There are 3 nested groupings, the coarsest first. Each group lies inside one group of the grouping before and may be the whole of it. The rows also spread widely along 7 directions, which tell nothing about the answers.
Some rows, each with its group in each grouping after it:
[ -4 -18  11  -5   1   2 -11  -4   3  -6 -11 -18  15   8 -14  -2  -7   2
  -8  -1 -14   5   2  -6  -5   2] : nur mep J_726
[-11  -2  -1  -4 -13   9  -3  -6  -1  10 -10 -29   1 -12  -2  -9  -1   0
   4 -11   8  -3  13   9   4   0] : vupap Guben J_706
[  2   6   5  -3 -17  20   1 -14 -10  -3  12  10 -19   1  15  -8   5   5
   0  -1  17  12   6  -1  -9  -2] : vupap moz J_704
[-29  -1   2 -20 -10  -4  13 -26   7   0  13  -9 -15 -30  12  -3  13   1
  43  -8 -12  -2   6  -4   9  -6] : sape muzu J_660
[  5  -4  -9  -4  -6   4  -7   3  -9   3  -4  -9   3  -5  -1 -13  -2   0
   2   5   5   3   6   7   2  -8] : sape tuz J_455
[  3  -8  -1   2 -19  11  -7  13  -1  11  -1   1   6  -2   3 -30 -10   8
  -7  -5  -9  -4   3   6  -4  11] : vupap Sonef J_319
[ -9   6   3 -11 -10  11  -3 -14  -8  -2   8  -4 -16  -4   8  -6  20  -3
   4  11  16  13  -5   5  -9  -6] : sape muzu J_864
[  1   5   7   3 -15  10 -14  -1  -8   5   7   8 -17   6   7 -21  12   0
  -6  15   6   4 -14   1 -17   6] : vupap zulo J_325
[ 10   1  -7   9  16 -15   2   2 -10  -6 -17  -8   3 -10  -2  13  17 -18
   6  14  10  22 -17   0  -1 -11] : nur Sol J_272
[ -3  -8  -9  -4   8 -18  12   9   1   5 -10 -17  10 -35  -4  -9  -5  -2
  35 -12 -16  -5   6   4  20  -6] : pezud kif J_523
[ -1 -10  -1  10  -4  -1  -2   2  -3   4 -15 -13  13   1   1  -1   2  -8
 -11  -3  -5  15  -8   2  -2   7] : nur Sol J_219
[ -6 -18   8  -7  -9   4 -14 -16   5  -6  -9  -6  16  15   0  -3  -8   6
 -13  -9 -19  14   2  -8  -7   8] : sape tuz J_585
[ -6  -2   7  -1 -12   5 -15   0  -7   3  -9 -13   2   5   0  -8   7  -1
 -10   6   4   3  -2   2 -11   2] : vupap moz J_286
[ 18 -14   0  10   9  -6   5  -8   3 -19  -3  19   5   4   2   6  -6  -1
  -1  -4 -16  28  -7 -18  -4   2] : nur mep J_254
[ 6 -6  3  1 -6  8 -4 -5 -3 -4 -5 -3  4  0  1 -9 -6  4 -3 -8 -1 11  6  0
 -4 -1] : vupap Sonef J_244
[-16  -4  13 -15 -15  19  -6 -21   2   1   1 -25  -5  -3  -5  -3  -4   6
  10 -13   7  -1  19   0   1  -2] : vupap Guben J_889
[ 12   4   3   3  -9   8  -8  -4  -3  -7   6  12  -9   6   6  -9   5   2
  -1  11   5  12  -8  -4 -14   2] : vupap Guben J_361
[ -7  -3   3  -5  -1  -3   8 -10   3  -4   4  -2  -8 -12   7   1  10  -3
  16   1  -4   9  -2  -7   0  -1] : nur mep J_162
[  6  -6  10  -4   7   4 -10  -2  -4  -7  -7  -9   6   3 -12  -5   2   0
  -2  10  -2   9  -3  -4  -5  -2] : pezud gipoz J_980
[ 15   4  -8  14  11 -18  -9   6  -8  -4 -17  -6   2  -4  -6   0  17 -14
   2  15   7  17 -17   5  -7  -7] : vupap zulo J_868
[  4   4  -3  10 -13   6  -5   2 -11   4 -13  -6   0   2   8  -8  10  -6
 -21  -1  14  18  -2   9  -7   4] : vupap Sonef J_834
[ -3  -5   1  -1  -4  -9  -8   1  -1   0  -4  -8   4  -8   2  -9   1   1
  17   3 -13  -6  -1  -4  -2   0] : vupap moz J_511
[ 17  -1 -14   5   2   4   5  17 -11   5  -8  -4   4 -19  -6 -16 -13   2
   6  -3   9   6  11  14  10 -10] : pezud kif J_722
[ -9  -8   5  -2 -13   5  -2   6   0   9   0  -7   5  -6   2 -22   3   3
  -1  -1 -16  -2  -5   0  -1  14] : pezud gipoz J_980
[  8 -15  -2   7  -8   1 -10   7   5   1 -13 -10  16  -2  -7 -16 -18   6
  -4 -10 -14   0   5   0   1   9] : vupap Guben J_706
[ -3  -5   9 -10  -6  11  -2  -3  -2   1   6   0  -4  -5   0 -15  -4   6
   7  -2  -5   3   3  -1  -2   1] : pezud kif J_523
[ -5   0 -16  21 -19 -16  -4  27  -3  25 -16 -13  11 -16   8 -30  12  -9
  -8  -1 -13  -4 -16  15   0  16] : vupap zulo J_868
[-16   0  -2   5 -13 -18  -3   6   5  12  -6 -14   2 -16  10 -10  19 -11
  10   3 -13  -3 -18   1  -2  12] : vupap Guben J_889
[-13  -2 -14   9 -15 -11  15  19  -1  24  -4 -12   5 -34  13 -26  11  -5
  13  -9 -17  -9  -7  10  14  15] : pezud gipoz J_980
[  4 -15  13 -19  -2   3 -36  12   6  -6   7  -2   9   8 -23 -31 -13  15
  13  33 -26 -22  -9  -5 -16  -2] : sape muzu J_660
[  3 -17  -6  11 -15  12 -10  19  -4  13 -25 -27  27   2 -13 -21 -19   3
 -32 -15  -7   0  11   9   5  11] : nur mep J_254
[  8  -2  11  -4  12   0  -8 -22  -2 -18  -2   1 -10   5  -7   6   4   0
  15   5   2  17  -2 -11  -8 -11] : vupap zulo J_325
[ 1 -4  3  4 -7 -3 -6 -7  2 -5 -6 -5  3 -1  2 -3  4 -2  3 -2 -6 10 -4 -5
 -5  4] : vupap Guben J_361
[  1   2   2   1  -5  -9 -15  13  -6   4  -5  -6   0  -6   1 -13  12  -5
   5  19   1  -4 -13   2 -11   0] : vupap moz J_286
[-13   1  -6  -1 -15   9   8   4  -7  17  -7 -26  -2 -21   3 -12   6  -5
   2  -9   8  -3  10  12  10  -1] : nur mep J_254

New rows, each followed by its group in each grouping:
[  9   1  -6   7  13 -10   0   7 -11  -1 -19 -18   8 -10  -7   2  15 -13
  -2  11  10  17  -9   5   3  -6] : pezud gipoz J_980
[ -7  -4  16 -15  -4  12 -19 -20  -3 -12   1  -8  -5  13  -5  -1  12   1
  -6  12   7  16  -4  -3 -16  -6] : sape muzu J_864
[ 14  -7 -15  15   8 -18  -1  23  -7   2 -19 -11  16 -12  -7  -7   3 -12
  -4  11  -4   7 -12   6   2  -4] : nur mep J_726
[ 32 -14  -8  -2  15   6 -15   0  -8 -19 -12  -2  16   9 -21  -3 -26   7
   1   5   3  15  14  -2   1 -18] : sape tuz J_455
[  2  -3  11  -8   2   8 -10 -22   0 -14  -5 -13  -3   6  -7   9   0   0
   6  -1  10  15   7  -7  -5  -8] : vupap Guben J_889
[-11  -2  16   2 -20  -1 -21  -2  -1   3  -3  -1   1  14  11 -12  18  -3
 -19  13 -13   4 -21  -6 -22  16] : vupap moz J_704
[ -2  -7 -11   0 -13  11   0  -6  -5   2 -11 -14   9  -7  -2 -12 -10   3
  -8 -14   5  13  14   9   6  -4] : sape muzu J_660
[  4   1 -16   8  -8  -2   7  -5  -8  -2  -4   6  -4 -10  13  -6  10  -7
  -5   1   7  24  -7   4  -1  -2] : sape muzu J_660
[-12 -13   2   1 -14  -2  13  -9   7   5   2   9   2 -12  16 -11  -4   5
   7 -25 -27  13   1  -6   5  15] : pezud kif J_722
[  0   9   6  -7 -11  15  -2 -12  -6  -1  13   3 -24  -4  10  -7  12   0
   9  10  20   8   0   1 -10  -3] : vupap Guben J_706
[  6 -10   1   7  -3 -18 -11  13   4  -2  -9   4  11  -4   1 -14   1  -1
   6   5 -25   2 -14  -5  -7  10] : vupap Sonef J_834
[  7  -5  10 -11  22  -3  -7 -15  -6 -17 -16 -18   4   0 -17  17   2  -4
   9   4   7  21   6  -3   0 -18] : pezud kif J_722
[-25  11   5 -12 -15   0   7   1  -5  19  10 -11 -18 -25  16 -17  28  -9
  17   8   3  -5 -10   9   0   4] : pezud kif J_523
[  6  -9   1  -1  -3   2   1   3  -1  -1  -3   3   5  -6  -1 -13  -9   5
   4  -6 -11   8   2   0   1   3] : pezud kif J_722
[ -4  -3  10  -4 -12   7  -8 -10   4  -3   3  -3  -3   0   2  -8   1   5
   8  -2  -7   2   1  -5  -6   4] : vupap Guben J_361
[ -8   4   2   0 -13  -4   0  -5   1   5   6   0 -12 -11  13  -8  16  -5
  13   6  -2   3 -11  -2  -6   5] : vupap Guben J_889
[ -7   8  -6  11  -3 -22  -4   5  -5   8 -19 -21   1 -14   8   2  31 -21
   0  12   9  12 -22   6  -4   2] : vupap Guben J_889
[-10   1  15 -17  -1   0 -18   3  -2   4  -2 -19  -2  -6  -8 -13  15  -2
  16  19  -2 -13  -6   4  -8  -4] : vupap Sonef J_319
[ -2   4 -13   0 -19  14   5  -3  -8   6   6   2 -10 -13  11 -19   2   2
   1  -2  11   8   6  10   2  -3] : sape muzu J_660
[-21  -3  10  -6  -4   0   9 -22   0   0  -4 -15  -3  -8   9   6  21  -6
   2  -9  -3  18  -4  -5   0   7] : pezud gipoz J_980
[  6   2  -3   7   4   2   9  -9 -10  -4  -6  -1  -4  -5   7   3  15  -8
  -6   0  13  28  -5   0   0  -1] : pezud gipoz J_980
[ 8 -7 -4  0 -6  2 -7 -3 -5 -3 -1  7  3  4  6 -9 -1  1 -5  3 -6 15 -3 -3
 -5  1] : sape tuz J_455
[-16  -1   1  -9 -26  18   0 -16  -2   4  12   4 -13  -3  15 -18   5   5
  -3  -3   0   9   1   1  -7   6] : sape muzu J_660
[  3  -9  -1  -3  -3  10   5   0  -1   1   1  -4   2 -11  -3  -9 -12   4
  16  -7  -4   1   7  -1   7  -4] : nur Sol J_272
[  1   5 -10  -3 -16   2   0   9  -8  12  16  12 -15 -16  17 -25  11  -1
  14  15   0  -4  -8   6  -3   0] : sape tuz J_455
[-16 -18   2  -7 -21   5 -12  -2   9   7  -5 -13  17  -3  -3 -25 -14  11
  -2 -11 -29  -7   4   0   1  13] : sape muzu J_660
[ -3  -1   1  -6   0   5  10 -41  -6 -16   0   5 -11   2  18  22  15  -7
   1 -12  11  42   6 -11  -2  -8] : sape tuz J_455
[ -4  -4   9  -3 -16   0 -17  10   1   6  -1  -2   2   0   2 -22   6   3
   0   9 -15  -7  -9   0 -12  12] : vupap Sonef J_834
[  6  -9   5   2  -1   7 -10 -11  -2  -6 -11 -10   4   5  -9  -7 -10   4
  -2 -10  -2  10   7  -3  -2  -1] : vupap zulo J_325
[  1 -11   3   0  -1   1  -7   6  -1   3  -6  -9  10  -4  -6  -9  -5   0
   5   3 -11   0  -5  -2  -1   2] : nur Sol J_272
[  8  -3   4  -3   6  -4  -9   0  -1  -5   0  -1  -6  -8  -9 -13  -2   3
  25  10  -6  -5  -4  -3  -3  -8] : vupap zulo J_325
[ -2  -7  -3  -4  -3   2   7   3  -1   5  -2  -6   2 -19  -1 -13  -8   5
  16 -12  -9   2  10   4   9  -2] : pezud kif J_722
[  6 -13   4   3  -3   1   1 -17   7 -13  -3   5   4   1   3   1 -11   5
   5 -16 -13  18   4 -13  -2   6] : vupap Guben J_706
[ -8 -11 -13   1 -20   0  -6  14  -3  19 -12 -21  18 -12   3 -25  -6   1
  -6 -10 -13  -8   7  11   7   9] : sape tuz J_455
[ 21 -11   0  -8  -4  18 -11  -5  -4 -12  11  17  -1  10  -5 -16 -22  14
   4   4  -4   9  11  -7  -6  -7] : sape tuz J_455
[ 11   1  14  -9  12   5  -8 -27  -6 -26  -4   1 -10   9  -5  19   8  -2
   8   6  14  29   4 -10 -11 -16] : vupap Sonef J_834
[ -5 -11  13  -6  -6  11  -8  -5   2  -1   5  -3   2   5  -3  -8  -6   4
   6   3 -12   1  -3  -5  -8   4] : nur Sol J_219
[ -2   2  14 -11   5   1  -3 -13  -5  -9   7   6 -13   0   5   1  17  -4
   8  14   2  18 -12  -8 -11  -3] : pezud kif J_523
[ 3 -6 -1 -7 -5  6 -6 -9 -5 -3  1 -2  1  0  2 -7 -1  3  4  2 -2 10  4 -2
 -2 -5] : sape tuz J_455
[-12   2  10  -8 -11   1 -14   1  -4   6  -5 -15  -4  -5   1 -11  16  -3
   5  10   0  -4  -4   5  -9   2] : vupap Sonef J_834
[-10   6  -2  12 -21  -4   1  -1  -7  10 -10  -2  -4  -4  23  -7  27 -13
 -19  -2   5  20 -14   6  -9  13] : vupap Sonef J_834
[ -5  -1  -6   0 -10   0  -2  -3  -5   1  -3  -5  -2  -9   6 -11  10  -3
   1   1   3  11  -4   6  -2  -1] : sape muzu J_864
[-10   0  -1   3  -4 -14   7   4   0   8   2   0  -4 -17  12  -4  21 -11
  17   9 -10   3 -22  -3  -2   6] : nur Sol J_272
[ -5 -14  13  -9  12  -8 -10  -7   5  -8  -8 -16  11  -3 -13   7   2  -3
  18   6 -16   2  -8 -11  -2  -4] : nur Sol J_272
[  3  -4  -2   9   3   6  -6  -4 -14  -1 -30 -30  15   9  -8  13   7 -14
 -30  -3  20  28   0   6  -2  -4] : nur Sol J_272
[ -2 -11   8   7  -3  -8 -10   1   3  -1  -9   1  10   8   3  -2  10  -8
 -11   8 -18  15 -25 -10 -13  13] : nur Sol J_272
[  1   0   5   4  -1 -16 -15   7  -3   0 -13  -6   4  -1   3  -5  19 -10
  -3  17  -7   8 -19   0 -13   5] : vupap Sonef J_834
[-12  -8   5   2 -18  -8 -16  11   6  14  -7 -16  10  -5   1 -21   5  -1
   1   5 -20 -12 -13   1  -7  15] : vupap Guben J_889
[-19  -2   0   2 -22 -13 -12   5   0  17  -7  -5   6   0  20 -16  27 -11
 -16  12 -17   4 -28   4 -13  19] : sape tuz J_585
[ -6   1   9   1 -12   5 -15  -4  -2   6  -1  -8  -5   6   0 -15  13  -2
  -6   7  -1   5  -9   3 -14   6] : vupap zulo J_868
[-10   1  12  -4 -18  11 -14 -10   0   3  -2 -12  -4   7   4  -8  12  -1
 -10   3   3   6  -4   1 -13   8] : vupap Guben J_361
[ -6   4   3  -2  -4   0  -2 -10  -8  -2  -6 -11  -5  -6   5   3  13  -5
   6   2  13  10   1   1  -5  -7] : vupap moz J_286
[  8 -11  10   1 -14  14 -18   2  -1  -3  -3   6   9  15  -2 -21 -11   9
 -18   0 -11   7  -2  -3 -15   9] : vupap Sonef J_244
[  6  -8  -4  11   8 -14   1   0  -6  -4 -26 -10  17  -2   1   5   7 -12
 -16  -6  -4  30 -10  -1   1   3] : pezud kif J_523
[ -2  -2   3  -8  -7   6 -14  -5  -4  -3   0  -5  -2   2  -2 -13   6   1
  -3  16   1   7  -6   1 -10  -4] : sape muzu J_660
[  8 -18  -4   3  -6  -3  -3  21   6   3   3   4  13 -10  -7 -27 -20   9
  11   1 -29 -13  -1  -3   2   7] : nur mep J_726
[  4 -10  -4  17 -14 -10  -9   9   3   5 -14  -3  15   3   6 -12   1  -5
 -16  -4 -15  11 -16  -2  -6  17] : vupap Guben J_889
[-10 -11  11  -4  -6   6   0 -18   6  -7  -3  -7   3   5   2   3   2   1
  -7 -10 -10  17   3 -10  -5   7] : nur mep J_162
[  3  -6  -2   1   4  -7   0   6  -4   1 -10  -7   8 -11  -2  -9   1  -4
   4  -1  -6  10  -4   1   4   0] : pezud kif J_523
[-13  -3   7   3 -14  -6  -2 -15   1   0   0   3  -4   2  20  -1  16  -4
   2  -4 -13  12 -11 -11 -10  11] : vupap moz J_511
[  5  -5  16  -2 -12  22 -14 -18  -2  -9  10  14 -12  20   2 -14  -7  11
  -9  -1  -2  13   0 -10 -17   6] : vupap zulo J_325
[ -4   2  -1   4 -15  -1  -4   6  -5   8  -6  -6  -3  -9  10 -13  11  -5
  -1   0   0   4  -4   7  -4   6] : vupap Sonef J_834
[ -4  -5  11  -4 -14  16   2 -16   0  -4  14  13 -14   4  10  -7   5   3
  -3  -1  -5  15  -3 -11 -10   8] : nur mep J_254
[-17  -4  10  -9   0  -8  -9  -1  -3   7 -18 -31   8  -8  -7  -1  15  -9
  -1   3  -4   4  -4   7  -1   0] : pezud kif J_722
[ 28   5 -14   9  21  -3  -5   4 -18  -9 -23 -20   1 -10 -20   2  -4  -7
  11   8  29  13   9  12   7 -28] : vupap zulo J_325
[ -2   6  16 -19  -5  13   1 -22   0 -13  28  21 -31  -8  10  -5   8   8
  37   9   3   3   4 -11  -9 -10] : vupap Sonef J_834
[15 -6 -8 -1  2 -2 -5 -1 -6 -8  0  9  1 -1  2 -7 -3  1  6  8 -3 14 -2 -4
 -3 -7] : sape tuz J_455
[  9  -8   1  11  -9  -1  -6  -3  -2  -9  -4  15   5  10  10  -6  -3   2
 -10  -2  -8  19  -7 -10 -12   8] : vupap moz J_286
[ -7 -10  -6   2 -19   3  -6   7   0   6  -3  -4   9  -6   4 -24  -4   5
  -4  -5 -13   1  -3   6  -1   9] : sape muzu J_864
[ -6 -13  -1  -3  -4  -8 -11  -4   4  -4 -11 -11  14  -4  -4 -10  -2   1
   1   0 -19   6  -4  -2  -1   3] : sape muzu J_660
[-10  -6  -9   1 -26   5   5   0   3   9  11  13  -4 -13  18 -28  -2   6
   4  -7 -19   2  -5   1  -1  13] : sape muzu J_660
[  6  -3  -6   5  -9   8  -9  11 -10   8 -18 -23  12  -7  -7 -17  -7   0
 -10  -7  10   1  11  15   2  -4] : vupap Sonef J_244
[  7   5   6  -5  10  -4   6  -7  -4 -10  14  16 -17 -11   7  -2  19  -4
  24  19   1  13 -16  -8  -6  -5] : pezud gipoz J_980
[-27   2  11  -7  -7  -5   0 -15   1   5  -6 -24  -6  -6   9   7  32 -14
  -1   6   2  10 -11  -2  -7   4] : nur mep J_162
[  7   3  -2   7  -4  13   5  -8 -13  -2   1   5 -11   2   9   3   8  -7
  -6   4  19  24  -4   3  -7  -4] : nur Sol J_219
[-18   4   1  -3  -9 -13   1   1  -1  10 -10 -22  -2 -22   8  -6  21 -10
  17  -1  -3  -4  -3   7   3   1] : vupap Sonef J_834
[-10 -12  15 -10 -10  11  -3 -12   6  -3   9   0  -4   1   0  -8  -3   7
   7  -4 -17   1   2 -12  -5   7] : nur mep J_254
[ 12  -6 -12  -2  -8  13  -1   0  -9   0   0   0   2  -5   0 -15 -13   7
   3  -4   4   7  15   5   5  -8] : sape tuz J_455
[ -4 -15   4  -5  -6  -2  -4   7   5   5  -6  -7  13  -9  -6 -18 -14   8
   8 -11 -27  -4   4   0   4   8] : pezud kif J_722
[  5   6 -12   1  -1  -1  23   4  -5   5  16  14 -19 -33  14  -9   5  -4
  40   3   4   1  -4   1  10  -9] : nur Sol J_272
[  9 -25 -19  22  -6 -14  -7   8   4  -3 -37 -11  42   4  -6  -9 -20  -1
 -32 -22 -26  25  -2   0   6  14] : sape muzu J_660
[-13  -5   9 -19 -14  19  -2 -21   1  -5  16   1 -13  -4   5 -12   0  10
  16  -4  -1   2   9  -3  -4  -3] : sape muzu J_864
[ -8  -8  27  -5  -6  -1 -32 -11   5  -6  -1   0  -1  26  -4 -10  12   1
 -11  17 -20   6 -25 -14 -27  14] : vupap zulo J_325
[-12 -10  11 -12  -1 -10 -15 -16   3  -5  -5 -11   6   5   1   2  13  -4
   4   8 -16   9 -10  -9  -9   2] : sape tuz J_455
[-15  -6   8 -19 -11  18 -18 -13  -4   1  -7 -32   5   1 -15 -10  -3   5
  -4   2   7  -2  16   8  -2  -8] : sape muzu J_660
[ -4  -6  14  -9 -11   8 -10 -12   5  -4  10   3  -9   2   3 -10   0   6
  10   3  -7   1  -2  -9 -11   6] : vupap Guben J_706
[-20  -8  14  -6  -4  -6   9 -24   7  -4   5   3  -5  -5  15  10  16  -6
  16  -8 -19  16 -14 -17  -4   9] : nur Sol J_272
[ 10 -22   4   5 -10   5 -15  15   8  -1  -4   4  20  11  -8 -25 -22  11
 -15  -1 -29  -2  -3  -8  -8  15] : nur mep J_162
